Every row belongs to one group in each of 4 separate groupings. Each group adds its own fixed numbers to the row, and there is some noise. The rows also spread widely along 14 directions, which tell nothing about the answers.
In the rows, 128 means zero.
Known rows, each followed by its group in each grouping:
[125 128 117  95 109 127 156 164 125 162 162  99  92 108 132 158  87 151
 118 124 151 124 108 150 120 106 113 116 138 131 107 139 114  95 118 124
 138  86 118]
V (2) Q594 Q682
[148 130 108 124 121 109  89 164 122 100 136  85  82 106 135 158 102 139
 120 115  76 124 160 131 102 145 147 115 124 107 111 137 144  98 107 174
 178 175 120]
R (1) Q496 Q145
[123  75 125  94 136 134 101 176 112 107 136 127  89 124 161 127  99 143
 138 132  72 134 117 131  96 104 103  98 148 147 121 145 110  89 144 161
 100 133 104]
R (4) Q753 Q769
[144 156 108 169 124 109 160 147 120 128 110 118 129 120 116 168 143 140
 152 113 104  95 127 103 120 127 158 134 122 107 139 130  83 162 153  91
 132 110 138]
L (3) Q753 Q769
[144  95 145 104 107 123 168 159 140 161 169 144 101 112  88 123 141 151
 169 120 156  61  78 180 132  80 128  99 113 147 117 162 105 128 108 148
 130  53  92]
V (1) Q668 Q284
[116 121 103 127 130 118 146 181 115  69 139 185  78 121 133 148 108 148
 133 107 109 127 113  99 133 120 113  98 151 107  86 111 118 144 171 182
 115 133 114]
L (3) Q873 Q762
[122 159 108 105 129 143 146 148 148  88 146 101 100 124 114 174 113 116
 125 109 135 147 116 131 117 122 121 144 175 117  92 157  60 100 123 124
 115 152 125]
L (4) Q851 Q762
[123 153  97 148 142 113 116 147 140  86 106 113 121 110 118 138 114 108
 129 146 123 147 162 134 103 151 165 129 170 124 111 159 112 138 148 119
 139 163 104]
R (2) Q496 Q284
[133 123 102 128 134 107 114 174 131  68 106 159  57 112 115 173 125 163
 139 104  83 107 132 107 102 125 130 105  93 114 102 111 110 157 159 179
 125 125 128]
L (0) Q851 Q145
[131 162 109 132 139 119 113 152 123  92 137  95 134  87 108 155 121 111
 102  99 142 150 149 129 165 139 136 139 149 108 117 149  92 105 113 113
 129 185 147]
L (0) Q668 Q326
[113 213 103 116 133  99 159 110 131 106 132 134  86  97  78 177 105 151
  79 124 226 163 125 151 142 158 138 111 151  90  84 125 144 142 158  93
 151 110 102]
V (3) Q594 Q682
[118 142 118 106 112 126 154 160 127 149 153  91 112 116 112 149  74 129
 152 134 144 119 121 140 129 121 128 126 169 120 104 128 107  98 117 107
 162 120 118]
R (1) Q873 Q326
[141 134  99 132 118 120 165 148 158 106 125 155 107 133 116 129 105 165
 138 143 113 134 119 153 118 122 146 122 133 129 103 138 114 138 144 141
 176 112 103]
L (3) Q496 Q762
[115 153 108 124 125 102 157 131 133 140 138  97 106 153 150 163 113 126
 153 132 101 115 114 108 112  99 131 110 170 129 136 111 128 106 191 109
 125 113 116]
V (2) Q851 Q145
[149 126 127  94 121  88 119 159 125 165 113 112  73  91 115 150  86 151
 150 157 133  94  95 169 123 114 119 121  74 159 107  91 138 138 136 123
 183  65 113]
L (2) Q873 Q762
[106 177  98 133 124 121 169 159 136 131 147 126 112 113 138 144  63 129
 110 132 162 160 143 119 154 135 143 131 191 120  92 125 123 113 142 104
 150 155 126]
V (1) Q851 Q326
[144 146 131 152 121  84 116 150 109 102 130  74 122 126  71 149 142  82
 180 123 101  76 137 120 124 140 151 123 148  76 134 131 103 134 140 123
 152 161 125]
V (1) Q873 Q762
[148 120 123 148 117  99 175 162 139  53 155 190 120 114  77 132 155 143
 143 109 131  87 131 142 121  98 169  72 167 105  89 169 151 171 157 200
 114 101  75]
V (0) Q873 Q762
[136 129 108 160 123 103 153 134 136 105 147 123 147 144 109 111 158 129
 163 132  82 102 143 132 122 125 183 106 165  99 146 185 111 142 154 133
 127 146  99]
V (0) Q753 Q145
[139 126 100 125 119  92  94 155 103 124 127  76 102  96  83 167 123 161
 119 117 116 117 147 144 120 145 136 121  96  87 133 150 107 124  86 127
 176 143 139]
R (2) Q851 Q682
[150 140 112 173 158 116 142 170 145 140  99 154 158 113 128 132 128 148
 131 123  88 111 124 117 162  95 155 140  97 163 153 115  98 137 170  94
 141 107 149]
R (1) Q594 Q145
[149 166 127 121 136 107 109 152 127 130 117 107  91  72 149 167 108 115
  94 141 136 134 144 140 107 144 151 141 127 152  96 135 148 129 137 134
 129 131 107]
V (3) Q594 Q762
[108 149 108 136 145 116 100 165 104 149 126 135  90  65 130 138 106 118
 119 148 159 128 144 129 133 179 155 131 119 122 106 158 112 175 130 117
 113 140 110]
R (1) Q594 Q145
[120 124 116  99 139 119 111 152 126 136 127 141 106  80  89 124 108 146
 116 141 176 149 111 174 164 138 114 115 106 145 106 136 121 127 118 113
 131 107 112]
L (1) Q496 Q326
[156 156 144 151 112  55 132 147  92  89 138 116 118  96  62 171 143 118
 153  97 143  60 130 119 153 103 149  62 132  85 123  91 205 148 152 159
 183 110 109]
L (3) Q873 Q284
[130 148 115 131 122 104 120 162 110 110 112 135  58  81 103 201 132 144
 139 104 133  84 129 105 105 136 133 109  96 108  99 110 124 176 144 151
 113  96 123]
L (3) Q851 Q145
[129 156 105 105 138 117 126 118 137  73 153  97 106 138 101 168 160 139
  94  99 127 154 119 146 110 130 126 122 156  92 118 172  94  83 138 140
 115 156 114]
V (2) Q594 Q762
[148 151 112 156 137  98 161 146 128 101 148 146 156 127 146 137 156 146
 112 104  85 120 124 109 161  91 157 103 152 124 137 133 147 115 174 137
 136 139 123]
L (1) Q753 Q762
[139  97 114 145 140 122  88 204  91 129  71 131  89  73 148 174 122 140
 137 121  74 100 141  89  99 134 119 137  75 148 131 111  83 171 149 128
  74 105 152]
L (3) Q753 Q769
[127  95 135  88 146 121 122 143 150  58 128 130 133 153  51 107 105 128
 151 135 121 144 106 173 145  85  94  84 152 130 132 132 117  74 155 146
 160 125 105]
L (4) Q594 Q682
[130 127 109 105 133 119  77 164 125 103 102  99  66  80 105 173 106 151
 111 129 123 118 149 149  88 154 130 122  92 121 103 142 109 135 110 153
 138 128 116]
R (1) Q668 Q145
[128 154 111 155 114  92 184 157 112 110 161 161 103 117 106 163 131 143
 156  89 134  80 112  97 162 107 147  83 144  87 110 107 140 167 171 145
 139 100 118]
L (0) Q873 Q145
[104 146 116 112 148 115 122 142 123 108 116 156 100  80  63 155 118 131
 100 130 207 144 117 154 157 136 117  93 135 128 106 135 129 155 170 106
  85  91 105]
V (0) Q594 Q145
[124 127 112 136 149  99 130 139 139 101 119 180  93 104  65 131 155 155
 142 114 158  99  96 158 154 123 129 102  94 121 123 131  96 171 161 127
 120  91 114]
V (2) Q668 Q145
[127 162 120 140 138 110 115 166 105  89 129 130  76  91 129 185 137  94
 142  90 120 110 115  82 139 140 116 129 131 107  98  90 104 139 160 138
 105 158 139]
L (3) Q496 Q762
[143 109 105 137 129 145 116 201 126 103 119 137 115  73 121 166 115 139
 105  91 113 130 144 122 148 109 122 122 117 146 109 138  98 132 118 147
  93 120 147]
L (0) Q496 Q145
[133  71 109 118 130 110 103 195 101 146 107 177  63  90 118 142 127 206
 120 115  98  91 107 137 131 113 107  91  43 137 130 110 122 156 143 162
 110  65 127]
V (1) Q753 Q145
[106  84 103 111 131 100 110 142 105  96 114 135 122 145  80 137 132 166
 122 141 114 128 129 138 116 107 107  56 132 106 159 140 160 124 195 143
 105  88  96]
V (2) Q594 Q145

New rows, each followed by its group in each grouping:
[157 118  98 131 128 117 106 198 137  93 104 107 106  95 107 140  66 159
  95 116  98 152 162 157 133 122 127 140 112 131 104 122 104  97  96 151
 192 152 160]
V (2) Q873 Q682
[125 156 145 120 130 100 130 139  97 134 175  93 123  92 103 155 141  99
 134  98 167  98 108 130 161 105 134  92 172 113 119 134 150  96 128 117
 125 133 108]
R (1) Q753 Q284
[114 145 116 132 144 111 111 162 120  66 119 162  83  93  99 150 112 116
 113 115 154 141 137 122 136 140 129 107 162 120  88 125 129 142 154 155
 105 157 111]
V (3) Q851 Q284
[117 100 103  83 107  94  82 137  97 140 131  62  79 126 105 147 109 152
 121 151 123 134 133 166  97 144 106  90 122 101 140 149 152  94 123 132
 153 125  97]
V (2) Q496 Q284
[139 164  87 123 131 150 134 170 137 144 110 120  68  90 165 195 115 169
  89 113 120 147 121 119  99 152 132 187  85 137  92 149  39 138 111 114
 109 116 149]
L (3) Q594 Q762
[146 116 113 116 135 110 107 128 143  53  75 127  92 137  62 177 164 164
 129 124  99 125 128 153  61 126 126 100 103 113 132 143 109 142 165 143
 101  93  97]
V (3) Q496 Q769
[113 125 133 110 124 130 126 166 120 145 119 101  82 106 115 143  85 104
 181 139 124 104 110 124 118 130 109 141 142 133 113 103  78 112 140 101
 121 123 127]
V (3) Q753 Q326
[108 135  96 141 121 106 173 155 121 117 131 152 105 141 129 148 121 149
 144 126 123 113 119 108 114 111 139 100 162 111 118 133 110 151 187 126
 110  93 108]
V (2) Q873 Q284
[142  63 111 123 137 106  90 187  83 170 142 149 107  81 116 127 177 186
 130 101 106  87  93 150 155 111 115 112  47 137 153 164  86 149  93 142
  92  82 138]
R (2) Q873 Q284
[ 91 112 115  84 137 113 128 142 108  98 181 163  79 110 118 127 118 146
 120 117 167 136  94 143 142 117  97  73 162 114  94 143 137 114 151 165
 109 125  86]
R (2) Q668 Q682
[124 166 107 127 123 133 204 106 176 105 146 120 155 179  96 135 130 124
 163 135 132 142  87 147 138  92 134 131 199 126 125 142  81  94 173  84
 151 113 101]
L (3) Q496 Q762
[112 101 118 105 140 105  94 153  95 145 148 123  99 107 109 124 152 127
 137 125 137 121  98 151 150 130 105 110 121 124 137 155  96 123 131 123
  84 121 116]
V (2) Q873 Q284
[144 120  98 127 130 116  90 141 121 123 100  82 133 118 119 145 148 144
 104 137  95 150 155 153 103 141 141 132 122 132 151 177 113 112 121 115
 112 141 119]
V (3) Q496 Q284
[117 113 131 118 136 126 133 165 124 107 144 122 125 112 127 141 120 100
 149 116 126 106 113 122 132  82 112 101 178 150 121 134 112  98 155 136
 100 123 113]
R (2) Q668 Q284
[114 135 114 113 121 118 153 147 115  66 175 152  82 146 138 158 130 140
 131  82 115 134 106 101 136  99 104  73 179  99  98 113 148  88 168 183
 121 146 104]
L (3) Q496 Q284
[141 143 117 139 139 121 147 153 153 102 141 143 125 119 106 124 117 136
 120 124 127 129 135 153 139 116 157 112 148 131 113 155 124 121 140 150
 147 130 108]
V (1) Q594 Q145
[125 119 120 114 133 115 130 162 124 104 147 137 105 112 141 137 120 113
 140 126 113 126 111 127 132 105 118 104 155 146 108 124 136 115 161 152
 115 127 105]
L (2) Q496 Q762
[135 150 126 143 132 108 132 151 119 164 170 106 142  79 104 117 118 102
 123 118 175 112 119 160 199 128 146 123 147 127 125 153 123 124 102 105
 150 148 127]
V (1) Q668 Q145
[137 119 111 138 124 119 132 179 125 168 109 121 102 102 126 145 114 142
 153 138 103  91 126 134 116 128 146 141  98 142 126 138  85 161 133 117
 119  88 130]
V (1) Q873 Q145
[107  58  95 104 109 136  77 195 121 114 108  78 113 123 122  99  32 116
 137 184  82 152 180 155 101 146 111 108 172 129 128 162 114  97 120 153
 149 173 113]
V (0) Q668 Q145
[128 129  81 137  99 107 169 162 106 103 163 130  84 136  85 175 127 201
 108  72 125 111 115 119 143 120 118  96 126  47 118 131  94 113 120 146
 168 123 142]
V (2) Q753 Q762
[121 126  97 107 145  84  91 131 109 122  98 119 115 116  91 121 121 164
 116 164 126 154 126 163 144 152 123 106  94 114 144 138 124 144 151  98
 157 122 114]
L (4) Q873 Q682
[110 140  98 106 126 112 122 124 110 121 130 100 110 122 118 160 140 152
  99 128 139 148 126 134 117 140 118 112 145 101 133 159 114 120 147 110
 101 128 111]
V (3) Q668 Q682
[123 120 107 140 129 116 141 175 117 118 129 145 121 101 107 152 106 136
 130 105 135 118 120 118 168  96 113  93 135 133 125 101 132 130 161 128
 129 103 136]
L (2) Q496 Q145
[113 113 126  83 109 143 129 183 125 147 142  98  55 119 146 151  39 125
 146 146 133 128 115 137  98 122  91 128 155 143  90 113 105  81 126 145
 147 117 114]
V (3) Q594 Q284
[122  65 115 103 113 141 163 186 121 149 119 149 125 139 100 161 105 195
 146 111 113 104  82 127 133  42  74  85 122 161 149 107 106  93 155 119
 107  32 129]
R (3) Q851 Q284
[123 188  98 117 126 120 146 114 138 158 149  54 116 120 131 181 128 127
 103 111 154 142 117 140 138 128 132 147 157 116 133 149  83  90 127  67
 130 134 138]
V (2) Q668 Q145
[135 180 127 155 153 127 112 168 137 109  96 120 130  49 143 147 108  66
 120 153 142 140 173 119 113 160 180 168 155 162  87 163 105 173 136 115
  98 156 117]
L (3) Q594 Q682
[106  90 122  85 165 114  69 152 105 167 158 143  87 104 167  88 135 132
 138 154 100 138  87 157 150 141 112 118 109 165 130 156 114 118 136 145
  86 142 100]
R (1) Q873 Q145
[168 181 137 132 143 108 136 150 163  56 136 130  86 102 134 188 131 127
 105  65 103 106 127 120 128  83 144 115 135 142  90  90 147  90 157 181
 149 145 132]
V (1) Q668 Q145
[126 120  93 113 122 108 134 147 131 117 131 137  86 142 120 123  99 189
 117 147 105 149 129 152 109 146 130 114 112 101 124 147 113 120 139 144
 172 126 108]
V (3) Q594 Q682
[143 143 123 122 152 108  87 140 122 109 138 101 114 110 141 138 153 108
 133 114  82 130 121 131 142 133 137 136 125 134 131 143 112 108 133 144
 120 170 128]
L (3) Q873 Q145
[151 130 129 112 126  95 115 156 123 122 127 104 112  87  98 152 116 144
 128 131 126 110 130 157 122 114 143 107 112 135 114 137 145 127 122 133
 153 105 109]
R (0) Q873 Q682
[125 151 112 111 136 108 121 160 107  87 133 137  74  99 109 187 138 142
 110  92 138 118 106 112 132 130 110 110 118 104  94 112 110 138 152 152
 102 120 127]
L (1) Q873 Q762
[137 145  99 133 106 121 158 172 127 134 136 121  78  95 132 176 108 171
 105 101 141 112 135 131 109 121 144 124 130 113  96 141 105 131 115 135
 138  99 129]
V (2) Q753 Q284
[ 86 135 119 105 171  95  74 147 102  44 157 183  43 101 125 131 132 102
 120 106 138 151 114 114 150 153 102  78 164 107  84 112 148 130 184 194
  76 194 102]
V (2) Q851 Q145
[133 122 117 113 103 124 163 159 112 200 182  98 142  89 102 129 118 147
 129 140 176 103 107 177 154 121 149 123 147 124 116 192 107 131  72 104
 144  83 103]
R (1) Q873 Q762
[112 137 115 130 143  87 135 151  94 143 146 158  86 113 154 132 108 141
 143 122 125 119  90 105 168 122 112  97 122 124 125  82 131 139 184 113
 139 124 129]
L (2) Q753 Q769
[140 124 140 143 132 114 122 201 122 134 123 142 113  52 147 121  86  92
 134 144 134  98 152 129 136 119 152 123 140 172  94 131 142 160 134 150
 117 125 115]
V (1) Q668 Q682
[129 125 134  98 115  98 138 153 119  96 169 146  82  99  81 130  90 143
 140 131 165 115 116 162 142 114 123  70 149 111  82 126 180 125 116 185
 180 116  84]
L (3) Q851 Q682
[132 186 151 117 127 105 140 129 123 113 184  66 124 110 105 151 118  66
 151 112 156 113 123 130 147 125 144 118 185 103 104 142 132  88 122 127
 162 167 113]
L (1) Q594 Q682
[134 128 113 133 145 106 117 154 128  87 119 124 136 116  88 135 126 126
 116 117 119 137 122 141 162 106 119 112 151 126 133 122 114  98 158 114
 133 146 134]
V (2) Q753 Q762
[120 138 119  91 123  78 123 140  93 202 155 113  70  95 178 145  98 160
 111 154 141 121 104 138 129 126 119  95  99 143 124 112 183 123 161 121
 147  84 101]
V (2) Q594 Q682
[147 124 122 122 140 120 157 131 154 144 145 132 160 134 125 108 154 155
 139 143 101 118  94 165 134  86 155 122 140 162 144 174 111 103 146 108
 130  96  95]
R (1) Q753 Q762
[110 125 115 123 136 114  89 180  70  92 149 147  51  80 118 175 146 133
 120  82 137 111 121  92 135 161 104 108 103  79 100 132  99 150 124 173
  85 154 133]
L (3) Q594 Q284
[142 114 106  97 106 112  90 154 109 198 123  66 105  76 108 138  89 153
  95 165 156 145 131 194 135 156 122 139  97 139 130 158 128 114  75  92
 165 110 116]
V (3) Q496 Q762
[169 137 135 157 133 124 167 198 140 123 187 154 117 103 111 115 102 130
 159  59 121  94  87 140 221  84 133 145 129 128  99 108  62  85  72 144
 209 163 170]
R (4) Q873 Q284
[133 189 104 125 141 123 139 138 119 120 174 126 115  63 149 187 176 133
  66  67 176 155 124 127 161 129 146 134 143 123  93 169 117 121 109 123
  77 141 132]
L (2) Q496 Q326
[142 113 114 111 124 115 160 160 146 130 137 154 102 117 105 149 124 188
 127 108 128 115 101 157 135  81 122 112 106 144 121 129 113 110 129 139
 137  76 125]
V (2) Q851 Q326
[169 152 126 140 119  90 146 145 140  95 125 103 129 113  88 179 154 150
 119 105 109  91 137 139 113  92 160 106 124 119 125 139 151 124 138 146
 150 103 115]
V (1) Q851 Q762
[123 147 107 114 116  73 141 118  90 140 166 112 118 124 123 161 159 176
 105 118 131 121 120 123 139 115 139  67 127  91 143 147 187 132 152 133
 136 104 100]
L (1) Q851 Q682
[159 148 113 130 121  95 170 147 145 120 118 130 112 141 116 169 106 179
 115 117 108 114 110 134 132  81 128 104 113 126 133  94 142 102 176 118
 187  87 125]
V (4) Q594 Q762
[ 89 108 124  82 133 106 100 139  96  98 159 119  96 111 103 134 130 105
 128 133 158 144 113 143 129 128  93  67 179 113 113 142 156 109 165 148
  73 130  84]
V (2) Q496 Q682
[144 150 124 117 121 118 131 157 124 114 150 117  74  87 116 192 138 142
 109  79 140 104 116 129 124 111 128 105 117 119  95 119 135 118 128 156
 112 104 122]
V (1) Q496 Q145
[128 148 116 117 130 117 137 145 132 145 146 108  99 104 143 158 119 132
 131 116 130 113 106 131 147 112 127 124 123 143 120 128 108 121 142 116
 123 117 126]
L (0) Q668 Q145
[142 154 133 134 119 108 154 170 128 130 147  99 121  94 117 150  89  89
 159 126 141  97 119 131 148 106 140 131 164 136  97 112 118 123 133 125
 164 122 128]
L (2) Q873 Q762
[116 108 101 152 133 113 144 175 108  92 105 180 116 118 121 154 128 159
 137 120 102 101 119  89 127 105 117  94 131 118 130 108 118 162 196 138
  98 101 116]
R (3) Q668 Q762
[151 161 141  79 152 133  97 142 140  82 127 103  68  81  78 211 158 133
  92  69 167 131  90 157 128 107  91 133  85 135  96 130  74  87 106 132
  97 111 140]
L (4) Q594 Q284
[105 149 137 107 141  90 116 136  92 153 161 118  88  98 129 145 142 101
 148 125 149 107  94 117 152 131 118 102 139 123 121 119 137 133 161 116
  87 126 108]
V (1) Q851 Q682
[126 143 101 151 124  89 113 151 101 132 129  89 121 103 118 144 132 107
 153 142 110  99 157 118 118 158 169 119 141  95 132 158 120 170 137 124
 139 142 116]
L (2) Q873 Q145
[145 168 109 145 143  93 116 147 113 138 114 148  98  61 100 158 142 152
  87 126 172 126 128 149 151 163 155 135  83 118 113 145 124 179 132 111
 131 114 121]
V (3) Q594 Q762
[115 118 107 120 130 111 106 150 111 164 121  88 129 103  88 132 103 128
 122 151 155 135 129 161 151 138 120 118 125 124 153 149 108 121 132  84
 136 116 127]
V (2) Q594 Q145
[159 150 120 120  97  75 120 141 101 129 170  35  99 143 118 172 114 139
 133  90  84 102 130 130 139 114 133 105 136  71 139 113 145  57 103 140
 214 170 142]
V (0) Q873 Q284
[136 124 114 122 130 104  99 165 107 128 148 107  99 101 129 129 117 127
 131 123 104 128 130 133 150 143 127 121 110 116 118 134 119 116 112 144
 156 161 131]
L (1) Q496 Q682
[122 100 100 109 123 118  74 176  93 135  90 119  51  72 101 190 124 168
 123 124 124 107 132 127  86 158 111 114  64 115 118 127 108 165 122 138
  98  88 119]
R (3) Q496 Q145
[111 111  98 142 135 101 102 146  92  98  90 133 103 124 122 151 175 134
 159 149  72 101 137  92  76 158 143 111 116  95 145 157  97 189 191 130
  63 123  99]
L (3) Q753 Q762
[171 153 119 131 126 124 179 168 174  86 123 161  95 105  53 176 119 181
 111  80 157 107  98 164 151  89 129 133  86 126  93 115  75 120 119 133
 170  77 142]
V (0) Q594 Q762
[130 157 109 149 134  94 164 155 124  91 146 171 103 103  99 145 131 145
 122  97 153 117 118 126 158 119 144 102 143 102  95 121 123 155 155 142
 138 118 125]
V (2) Q873 Q682
[111 136  88 126 142 135 182 151 154 121 134 169 120 141 152 132  88 177
 111 130 134 159 102 136 137  96 121 118 163 152 115 133  85 115 172 106
 136 103 120]
R (2) Q668 Q769
[137 129 131 127 128 102 130 147 113 101 158 128 116 107  91 146 170 135
 127 105 131  99 127 136 122 120 148  94 128  99 122 172 131 139 133 159
 105 115 101]
V (1) Q594 Q682
[101 135  94 127 129  91 125 148  97 142 153 138  91 118 106 124 109 137
 134 137 148 136 106 129 178 159 119 115 136  89 124 132 100 142 145 102
 139 159 124]
V (0) Q851 Q762
[ 93  98  94 121 117 104 149 164  92 152 173 167  78 128 137 127 117 168
 157 123 123 103  98 113 152 124 113  80 126 101 125 133 120 157 153 153
 124 104 111]
L (2) Q851 Q145
[134 179 127 124 140  86 122 112 129 128 150  92 119 109  66 139 147 114
 143 125 170 119 107 166 167 143 151 128 129 107 125 147 110 123 111  95
 175 149 116]
L (1) Q851 Q284
[142 139 133 109 147 101  59 146  95 161 180  80  78  71 166 149 172 109
 130 106  94 104 119 135 130 157 149 142  95 128 123 175 110 112  75 158
 107 184 124]
R (1) Q851 Q145
[127 122 104 124 128 113 127 159 121 112 127 146  92  98  97 151 137 161
 111 112 153 117 120 147 138 131 127 110 109 117 115 156  92 149 129 134
 106 110 118]
V (0) Q668 Q284
[142 125 112 132 121 105 136 155 122 109 161 138 114 114 107 125 140 155
 108 123 129 121 136 152 130 139 158 105 132  97 115 184 132 136 114 168
 146 138  99]
V (1) Q594 Q762
[145 116 131 142 118 155 208 187 173  73 142 192 132 117 110 138 108 130
 159 105 128  90 106 128 129  58 135 112 179 161  83 135  97 135 155 172
 117  80 106]
L (3) Q668 Q762
[148 122 111 150 103 108 156 188  79 148 180 123 110  92 129 192 158 174
 117  30 111  70 107  81 189  87 107 108  92  81 142 113  92 109 106 136
 110 120 180]
V (0) Q668 Q326
[107  84 111 145 109 136 167 171 124 131 152 145 151 147  81  76  97 120
 176 163 139 116 132 152 138 124 142 105 192 108 135 195  88 139 129 127
 133 122  91]
V (3) Q594 Q284
[118 128 108 128 139 123 110 156 126 101 119 120 119 113 122 149 123 122
 125 128 109 138 143 122 114 127 135 107 154 132 121 141 128 122 158 132
 105 136 108]
R (1) Q496 Q145
[144 172 115 160 121 100 136 187 108 140 100  88 115  86 150 189  82 120
 133 117  95  98 157  78 117 121 153 138 130 125 114  84 129 138 152 107
 158 124 154]
R (1) Q873 Q682
[109 113  97 101 117 136 151 151 133 127 135 112 100 155 123 149 107 173
 140 141 101 132 118 128  80 124 121 120 137 110 126 165  75 109 142 128
 128 100 106]
R (1) Q594 Q682
[164 164 112 120 118 111 120 154 129 151 138  84  78  87 130 173 109 157
  96 100 123 128 117 152 140 136 134 159  98 118 107 122  97  91  85 117
 179 144 149]
V (3) Q753 Q762
[138 157 104 142 106 116 166 154 123 164 153  81 141  90 115 168 110 137
 117 116 160 103 131 141 144 118 152 136 151 113 120 158  99 125  98  90
 165 114 131]
R (2) Q668 Q762
[146 124 117 108 122 121 122 152 136 149 136 100 102 108 117 157 135 151
 123 121 117 112 117 161 116 112 133 118 106 144 127 148 120 112 119 132
 124  95 115]
V (1) Q496 Q145
[123 135 118  87 122 119 130 135 122 101 154 108  98 128 101 156 120 149
 129 112 136 139 110 150 127 120 108 109 148 105 106 137 119  89 122 146
 138 127 111]
L (3) Q873 Q326
[118 129 105 104 121 132 141 154 144  99 113 112 107 122  81 152  99 141
 136 136 140 140 132 154 107 129 125 127 154 117 104 149  82 116 136 117
 117 114 112]
V (0) Q873 Q326
[108 126 120 102 129 127 104 145 116 143 129  87 107  95  99 145 122 111
 141 148 148 120 126 150 113 147 132 119 139 125 121 166 102 135 127 109
  96 115 102]
L (1) Q753 Q145
[153 155 126 128 127 110 113 163 126 113 152  58 112 116 141 165 114 107
 126  98  80 124 143 114 128 119 136 146 149 118 121 131 104  70 104 140
 152 189 152]
V (1) Q851 Q682
